The same things were measured in two ways. Each way mixes the same 11 hidden numbers, adds some noise and spreads widely along 7 directions of its own, which tell nothing about the thing.
In the rows, zero is written as 128.
Some things both ways: the first way, then the second way.
[189 133 117 141 182 151 108 180  71 112 122 107 117 175 102  95 140 103
  90 110 174 118 176]
[109 157 210 160 125 177 123 110 121 139 100 114  82  99 105 172 129  53
 148 156 169 148 128 131 117]

[157 133 115 156 166 177 134  97 128 127 138 123  94 145 105 115 111 122
 129 125 128 141 108]
[114 180 162 177 119 128 139  78 112  93 159 114 107  85  94 154 124  36
 165 148 163 168 136 155 146]

[116 123 133 105  95 130 133 103 153 154 131 130 112 111 143 119 154 160
 125 116  84 100  70]
[130 113 115 162 153 118 117 103 129  90 164 122 104 141 127 121 108 100
 118 139 163 123  90 147  87]

[133 107 154 148 197 164 107 119 129 152 103  93 122 132  59  52 142  93
 171 116 104 160 121]
[136 127 155 155 115 120 127  99 177 110 147  88 141  99 116 146 137 120
 122 160 129 112 100 128  94]

[140 105 104 122 153 214  94  54 113 105 184 146 150 168  24  69 150 126
 141 157 173 152 121]
[167 152 178 120 151 151  98  86 135 131 149 147 116 137 127 164 152  43
 142 174 164 130 174 120  78]

[157 120  80 135 121 144 124 105 116 135 113 116 145 156  94  82 151 146
 111  62 188  84  98]
[104 135  69 130 110 136 119 106 122  81 144 158 114 168 126 163 112  83
  93  87 139 102 140 143 155]

[137 127 124 174 134 148 171  99 115 158 153 140 114 100 106  94 167 114
 122 151 129 155 103]
[114 171 134 135 212 179 120 135 123 103 105 141 131 152 113 126 113  90
 120 146 178 131 101 132 109]

[107 140 124 166 169 163 149  89  78 172 128 164 117 181 143 139 155  74
  82 123 116 155 172]
[110 178 171 147 111  94 128  85 144  72 176 163 118 144  97 159 141  71
 120 139 166 153 119 177 104]

[112 119 164 152 142 136 121 132 164 140 157 113 106  84  92 124 104 161
 160 136 109 157 109]
[126 136 157 128 163 140 112 134 162 139 117 128 141 146 119 144 145 146
 144 164 133 119  88 116 113]

[122 113 154 125 146 108  85 140  99 133 105 100 101 136 204 111 124 134
 102  97 104 117 132]
[121 111  70 109 174 197 135 159  76 133 133 144 110 161 123 113 121  86
  88  82 155  84 104 121 137]

[138 130 137 126  89  47 131 167  96 108 111  79 115  29 130  97 126 161
  95 125 142  92 125]
[138 117 112 130 201 149 110 141 120 116 149 149 114 160 138 136 155  84
 102 140 157  88 104  99  60]

[143 112 120 111 120  87  72 130 149 138 169 154 100  98 125 113  86 150
 114 136 125 144  90]
[140 143 166 125 131 152 144 129 149 192  28 145 135 109 159 158 176 125
 177 124 134 133 107 128  92]

[ 95 116 168 110 177 142  47 156 105 126 137 124 127 158  82 101 111 127
 158 100 145 125 136]
[134 108 117 115 177 175 126 126 106 108 137 134 130 162  90  93 109 115
 105 111 161  87 148 137 134]

[200 132 102 169 197 159 139 169 113 130 108 100 111 172  83  43 153  91
 142 109 142 123 118]
[143 143 145 145 166 128 123  88 136 123 128 103 140 120 113 140 113 107
 159 147 157 144 111 152 108]

[121 115 155 182 148  95 135 134 159 147 172  98 113  50 118 108 117 111
  96 158 124 174 146]
[115 167 132 128 179 133 106 133 150 132  65 183 119 137 134 148 157 126
 133 148 130 158 133 138 109]

[136 108 123 175 162 174 130 104 167 105 162 156 113 108  49  97 102 111
 106 120 139 175 100]
[103 160 149 156 141 119 114  79 133  59 168 115 128 102  88 192 135  52
 119 130 150 126 176 125 117]

[136 142 107 118 109 122 120 128 119 126 119 167  99 111 147 130 120 116
  89 148  93 133 111]
[145 124 199  96 144 117 123 155 157 140 118 152 174 131 144 174 188 146
 149 115 146 107  72 152  75]

[125 154 108 141 116  97 184 183 113 181 126 173 110 128 194 137 112 133
 103 142 129 112 153]
[144 112 138 180  50  67 141  64 158 185  98 140  93 111 165 130 173 136
 193 141 111 142 110 129  61]

[117 125 123 114 174 137 109 133 148 169 162 197 107 173 141 145  65 130
 119  95 130 133 124]
[161 121 111 127 170  87 132 103 143 125 132 159 147 185 121  93 144 112
 157 137 127 128 123 171 119]

[ 96 116 148 121 132 133 125 114 175 156 148 166 116  88 105 154  74 162
 132 100 113 148 105]
[ 94 134 125 151 167 151 110 141 146  68 150 115 132 139  96 132 115 102
  97 143 135 104 110 124 148]

[ 82 165 141 180 137 151 152  87 133 193 137 117 130  73 149 149 157 111
 174 154 122 160 122]
[ 88 131 118 191  27 158 172 111 141 108  69 113  91  62 132 139 122 107
 144 101 121 123 115 138 185]

[134  96 161  47 129  92  60 130  94 118 147 104 129  98 102 112 106 180
 103  92 152  87 137]
[115 112  79 149 149 173 123 107  93 101 141 126  69 140  94 117  98  40
  63 110 144 104 175 131 135]

[129 153 108  95 128 141 113 148 134 154  97 150 128 132 104 104 138 118
 161 129 102 107 104]
[153 122 197 145 111 131 114 120 168 127 101 127 147  91 137 144 155 143
 149 142 143 105 124 149  94]

[151 115 136 140 162 192 131 123 126 119 132 149 101 126  89  91 114 107
 121 133 134 149 101]
[149 118 144 130 152 149 155 128 127 157 103 128 130 127 118 122 164 101
 151 130 139 102 115 122 112]

[107 108 180 156 160 153 141 172 139 155 160 148  87 132 164 123  98 129
 116 148 108 156 139]
[120 102  81 128 147  86 142  87 122 128 157 129 130 168 103  71 109 167
 157 114 127 165  92 167 116]

[145 134 122  97 144  95 154 148 100 147 101 137 120 147 177 134 125 186
 120  68 105  84 141]
[ 77 127 120 151 138 133 157  97 138 133  93  83 147 122 116 135 115 175
 203 123 136 155  79  97 122]

[105 132 117 119 125 104 126 103 133 145 150 118 152 111 128 133 114 193
 148  93 159 104 139]
[ 88 122 107 153  57  87 119  74 164  88 148 120 130 128 144 175 134 123
 170 123 104 151 129 114 130]

[ 98 138 188 129 144 188 141 136  97 132 142 127 118  84 114 107 188 105
 153 181 102 141 121]
[160 117 131 121 214 168 141 105  96 110 130 153 118 159  88  67 125  92
 119 133 188  98 173 136  83]

[133 120 123 118 139 176 114 115 153 155 135 165 126 128  78  89 143 124
 162 120 119 137  69]
[105 120 153  96 141 180 128 179 160 137  35 133 186 128 132 147 135 202
 134  83 124  94  91 147 160]

[130 141 128 163 171 160 179 118 133 165 150 172 100 146 169 152 119 125
 112 126  99 156 141]
[144 141 116 145 119  94 139  72 138 145 128 147 116 148 114 150 156  91
 152 133 126 123 149 137 116]

[130 135 112 143 157 217 156  90 135 136 142 157 134 142 138 120 143  99
 115 159 129 157 151]
[127 142 189 141  99 107 119  97 155  97 148 138 134 106 134 156 161  84
 181 159 137 170 133 141 100]

[124 136 108  79  98 118 133 141 142 149 133 181 132 103 103 132 104 176
 138 126 121 106 108]
[152 102 110 167 127 140 104  78 132 105 170  97  98 118 108 130 110  70
  83 142 142  74 169 119  96]

Other things, the second way, with their names:
k806: [ 83 124 143 159 175 192  96 179 116 116  89  99  98  99 132 157 101  96
 125 135 141 140  67 126 156]
k946: [127 136 123 130 214 143  97 127 118 100 131 174 113 177 137 130 146  78
 123 147 167 119 137 112  62]
k399: [113 144  90 127 159 159 102 132 117  98 141 145 107 152 121 143 107  59
  85 122 137 138 124 153 149]
k246: [112 129  98 135 130 142 143 120 107 147  99 120 131 128 105 123 107 127
 164  97 122 145 111 166 202]
k284: [121 111 178 164 102 156 117 114 114 103 174  86  97  87  93 169 114  70
 123 135 156 101 121 138 153]
k778: [ 78 103 129 144 142 168  69 160 127  36 170 115 119 125 124 142 100  74
  67 114 132 114 133 131 129]
k325: [125 128  79 165 109 127 211  58  92 161 119  98 113  88  97  85 126 147
 187  98 157 139 104 122 116]
k195: [120 164 161 147  95 108 133  89 137 155 107 165 113 106 146 134 170 120
 189 144 141 182 121 136  75]
k732: [103 119  60 142 118 149 146 103 104 112 118 132 110 152 103 114  95 117
 100  72 137  99 134 151 165]
k872: [110 136 128 108 133 141 112 148 156 108  77 182 131 159 156 144 138 138
 125 116 134 145  99 159 122]
k652: [ 94  98 113 162 140 112 117 133 114  71 169 128  94 120  97 141 129  92
  83 103 131 103 120 149 133]
k452: [133 103  98 133 130 134 143 124  99 135  89 155 118 110 112 140 147 131
 122  65 131  81 164 152 158]
k699: [ 74 153 115 153 148 190 145 107 107  68 130 108 114 121 100  88  81  78
 149 136 165 178 129 122 147]
k245: [122 137 144 106  91  92 137 103 148 188 107 172 129 148 122 158 178 173
 165 116 113 144 108 141 114]
k988: [124 126 100 142 121 158 156 117 101 108 127 119 119 106 105 133 123  77
 104  82 146  98 134 152 150]
k99: [142 144 133 141 181 134 148 119 133  76 195 111 140 141 122 125 139  40
 141 166 169 134  63 133  93]
k285: [142 121  89 128  69  63 148  60 147 135 126 171 132 175 126 146 159 110
 147  87 106 110 165 164 130]
k904: [125 115 132 138  96 131  93 113 121  93 117 164 107 111 159 160 130  84
 133 102 137 139 164 164 123]
k513: [131 118 139 207 100 113 140  94 135 111 136 110  71 100 128 168 153  35
 122 142 141  79 122 115  99]
k359: [ 71 107 107 161  95 121 150 118 114 106 137  96 124 117 112 138 118 123
 154  82 121 133  86 136 155]
k421: [114 141 141 116 186 176 120 144 106  63 176 125 144 119  89 108 108  91
 129 142 165 152 117 150 159]
k803: [115 115 152 166 149 173 116 148 123  67 152  82 117  93 121 129 105  32
  89 129 153 117  96 154 115]
k889: [118 111  91 137 135 140 177 118 115 118 131 108 134 141  86 112 122 115
 127  90 134  92 102 144 171]
k607: [105 170  91 152 164 141 132  94 112 109 113 145 120 142  97 119 128  67
 135 124 134 138 173 126 145]
k190: [164 126 180 129 252 177  64 153 154 124 136 123 124 164 119 116 123  96
 125 227 157 117 108 111  91]
k313: [113  93 111 151 158 138 110 154 127  80 153 105 111 141 127 119  97  78
  97 124 133 129  66 171 144]
k87: [131 130 107 147 105  99 166  84 155 154 121 114 136 108 105 122 153 162
 165 135 110 130 108 124 129]
k395: [103 119 130 121 141 117 159 106 128 140  75 136 148 146 106  98 111 210
 210 104 142 174  90 168 156]
k611: [134 127 137 171  83 125 166  55 139 144 137  93  97  96 120 143 139 100
 176 155 149 133 117 100  94]
k983: [104 160 135 124 151 176 111 107 120  93 111 121 139  92  95 147 110  96
 111 115 148 147 181 140 138]
k339: [131 139 151 108 146 106 118 112 137 107 154 148 177 159 113 126 143 135
 167 119 141 139 117 166 121]
k749: [ 83 143 143 162 132 142 163 117 151 133  98  87 122 108 114 115 114 151
 204 167 135 192  40 120 146]
k936: [104 128 116 134 125  91 154  95 130 108  98 142 160 116 108 131 137 182
 172  77 132 139 130 164 135]
k113: [100 114  82 126 130 165 156 100 101  80 133 103 128 124  88 108  77 109
 102  72 152 129 134 167 158]
k323: [111 112  88 154 193 192 154 111  79 147 109  91  80 132  81 113  91  99
 128 125 165 104 120  98 148]
k582: [158 140 169 125 189 189  82 156 128 133 145 122 131 113 122 152 159  42
  75 157 148  78 143 110  78]
k234: [104  94 136 170 131 124 121 115 139  82 178  93 108 147 118  96 100  99
 146 158 141 143  73 136 113]
k784: [116 141 145 123 128 151 144 110 140 137  96 136 147 121 106 150 144 166
 155 117 149 105 128 113 130]
k385: [ 78 109 144 148 155 124 108 139 144  71 141 114 120 138 122 152 120 116
 119 126 139 139  83 134 100]
k813: [141 132 144 121 219 177 104 144  94 112 155 152 128 141  68 114 134 123
  87 131 175  62 162 125 128]
k406: [139 124 151 136 112 107 102 136 129 125 171 188  97 165 127 152 184  67
 100 131 129  83 131 141 106]
k881: [113 133 168 133 114 125  90 171 151 101 121 151 150 132 136 175 146 111
 115 107 119 108  89 183 165]
k524: [120 102  60 158 124 119 114 107 123 107 125 147  84 122 117 123 108 135
  87 106 120 107 142 151 150]
k704: [106 152 155 125 108  85 113 116 154 137  64 196 131 128 145 182 171 163
 177 112 115 168 133 168 134]
k643: [125 110 104 141 156 127 130 118 146 118 106 104 132 147 117 134  95 136
 114 112 135 114  77 170 138]
k563: [ 94 121 135 147  72  93 144 119 126  97 129 146 117  97 110 137 132 136
 150  88 117 167 107 199 178]
k424: [166  95 126 170 196 155 121  93 128 115 190  67 104 124 107  90 104  86
 126 195 173  96  99  94  63]
k400: [105 135 186 127  79 144 107 129 146 113 130 121 137 105 127 202 139 103
 147 116 130 130 117 146 158]
k21: [108 116  98 162 134 157 113 109 129  87 146 109  90 110 109 124 108  83
  84 139 132 116 147 115 123]
k798: [143 123 105 162  93 163 130  69 129 114 119 100  87  81 122 152 112  49
  98 126 138 108 186 123 118]
k298: [110  97  89 157 105 184 168 149 110 111 108 115  95 116 131 104 119  89
 100  91 142  83  85 127 148]
k290: [137  81 148 173  95 134 129 126 114 148 124  97  73  65 129 176 143  90
 112 110 134  83 103 136 118]
k393: [134 137 185 143 122 109 114 104 160  77 168 129 143 123 119 182 159  74
 123 141 151 100 129 138  85]
k545: [108 104  96 157 102 134  91  94 132  82 110 134  86 105 143 164 103  91
 109 111 122 135 182 139 134]
k71: [147 149 126 113 210 147 161 134  99 127 102 163 160 137  85 101 143 145
 138  95 174 101 120 171 136]
k388: [119  91 122 118 144 133  51 180 122  95 151 166 130 147 150 181 153  91
  71  87 111  67 140 146 133]
k631: [102 155 181 178 125 119 129 121 149 108 113 124 107 106 133 147 153  59
 175 171 133 174  93 136 115]
k674: [189 127 129 124 166  88  87  89 143 174 139 172 106 149 146 159 179  84
 137 169 124 125 158 132  61]
k104: [ 80 134  60 135 173 155 131 102  97  67 140 123 113 157 108 122  72  92
 110  92 164 157 113 146 133]
k828: [ 98  99 195 151 137 135 128 124 124 125 132 103 106  76 104 127 132 181
 173 146 159 157  83 127  90]
k509: [151 120 126  91 152  92 134  81 132 128 127 189 146 187 106 119 159 145
 154 109 144 124 176 157  99]
k351: [124 129 140  95 177 123 138 122 170 122 104 149 160 175 110 114 128 201
 159 151 144 154  78 148 115]
k72: [112 142 195 184  43 118 131  92 168 119 108 110 111  83 143 155 144  85
 182 154 128 156 113 143 120]
k417: [146 118 164 129 106 102 157 120 168 192  99 119 133 117 123 152 176 156
 175 147 109 130  66 142 124]
k678: [119 128 108 161 173 156 147 111 105  98 147 100 118 110  95  87 101 110
 150 144 159 136 106 129 141]
k987: [126 123 167 130 157  96 128 104 149 119 168 121 136 133 118 163 172 108
 162 158 140 137  99 109  65]
k150: [144 128  93 119 202 211 140 139  92  90 125 130 117 132  96  78  78  94
  77 116 185 109 120 165 147]
k117: [115 151 124 172 119 146 142  87 110 126 130 100 104 112 107 126 105  59
 158 134 148 151 118 146 152]
k638: [116  89  77 126 139 120 162 138 118 139  79 150 130 137 116 110 142 181
 162  82 109 109 113 146 185]

Some of these things the first way, each followed by its name:
[165 119 116 165 113  80 128 160  91 116 151  85 128  74  99  70 147 142
  95 125 205 108 128]	k104
[131 149 118 133 141 174 104 140 145 107 139 148 105 148  96 155  94 141
 130 125 128 131 124]	k284
[129 165 123 121 126 162 185 110 118 133 114 146 109 105 155 141 170 118
 113 138  80 102 108]	k452
[128 135 134 104 178 129  93 106 125 163 131 122 108 166 129 117 124 132
 156  79 107 100 100]	k881
[160 108 107 170 153 213 174 120  87 118 135 154 116 181  61  75 135  96
  76 143 174 146 153]	k245
[152 117 153 134 185 135 160 139 107 154 126 114 105 114 141  94 120 140
 135  95 133 122 126]	k607
[110 158 149  96 147 124 128 121 114 189 132 123 119 112 195 160 140 162
 177 132  92 113 133]	k72
[122 150 124 159 127 131 134 147 146 134 133 152 110  78 120 138 116 118
 122 141 118 153 112]	k393
[124 125 154 126 138 108 114  96 106 136 157  74 116  79  86 128 106 184
 152 130 148 126 139]	k749
[107 102 144  98 133 154 122  73 122 133 167 167 104 141 101 122 102 178
 128  93 132 110  75]	k359
[164 119 131 124 138 155 141 130 105  98 139 114 109 127  71 106 133 167
 111  99 150 101 111]	k323
[155 124  99 159  77 112 152 122 141 127 198 149 115  37  93 124  90 162
  87 182 199 153 117]	k399
[101 140 186 129 128 174 179 118 116 150 119 108  91  86 191 154 159 146
 131 141  72 116 112]	k406
[163 143 116 148 167 142 154 127  86 150 153 128 104 142 113 106 122 141
 148 132 165 122 127]	k117
[131 143 100 120 126  60  84 105  96 130 115 115 111  92 147 141  73 148
 102 109 141 123 146]	k99
[125 109 141 111 136  53  78 160 100 114 129  84 136 105 119  83 123 150
  96  75 159  81 141]	k946
[141 114 142  97 105 122  72 169 146 125 134 137 104  84 140 124  98 154
 115 126 128 125  95]	k113
[106 153 129 133 171 144 109 108  86 123 119 108 132 128 143 141 114 105
 120 149 131 145 205]	k421
[142 133 118 161 142 181 154 119 135 144 123 168  94 118 147 116 130  92
 106 145 109 160  97]	k988
[ 91 102 191 168 156 221 139  99 165 161 172 131 115  90 165 119 147 126
 158 168 108 194 108]	k699
[148 126 135 171 161 199 182 119  88 138  68 110  87 159 139  67 169  87
 130 129  86 133 103]	k325
[112  96 137  75 143 117  79 127 111 126 140 133 161 119  85  80 112 143
 111  93 177  99 144]	k778
[195 148  96  98 130 148 179 210 162 131  97 136 127 106 148 136 108 157
 108 121 123  96 157]	k190
[169 121 101 133 171 180  77 126 119  98 129 100 133 177  47  75 124 128
 141  92 184 113 120]	k400
[166 128  99  98 151 103 130 138 143 144 114 140 113 159 204 145 105 144
  61  74  98  97 153]	k806
[117 141 151 136 144 106 119 147  88 118 129  73 131  79  42  74 140 150
 188 152 146 117 138]	k424
[113 131  89  96 124 119 137 105 132 132 155 196 137 148 129 128 103 139
  81 106 144  99 128]	k388
[147  92 144 106 158  86  72 181 125 114 111  97 125 131 112  85 103 132
  72  50 151  91 142]	k385
[119 110 167 129 148 121 111 156 141 111 120 106 100  90 102 114  99 120
  82  87 121 112 118]	k652
[ 94 128 136 152 155 191 125  60 103 135 137 127 138 151  35  89 172 122
 172 129 124 147 109]	k784
[145 138 108 121 127 133 119 109 115 103 132 123 109 126  76 108 133 118
  93 129 122 107 114]	k290
[125 112 114 115  90 179 171  80 129 151 139 170 110 126 154 110 140 141
  98 168 104 132 101]	k195
[110 134 148 117 111 141 118 177 127  92 110 121 113 110 118 136 115 124
  80 150  98 116 166]	k828
[158 123 126 113 169 124 118 138 152 177 123 146 101 169 161 119 135 130
 117  75  77 116 102]	k643
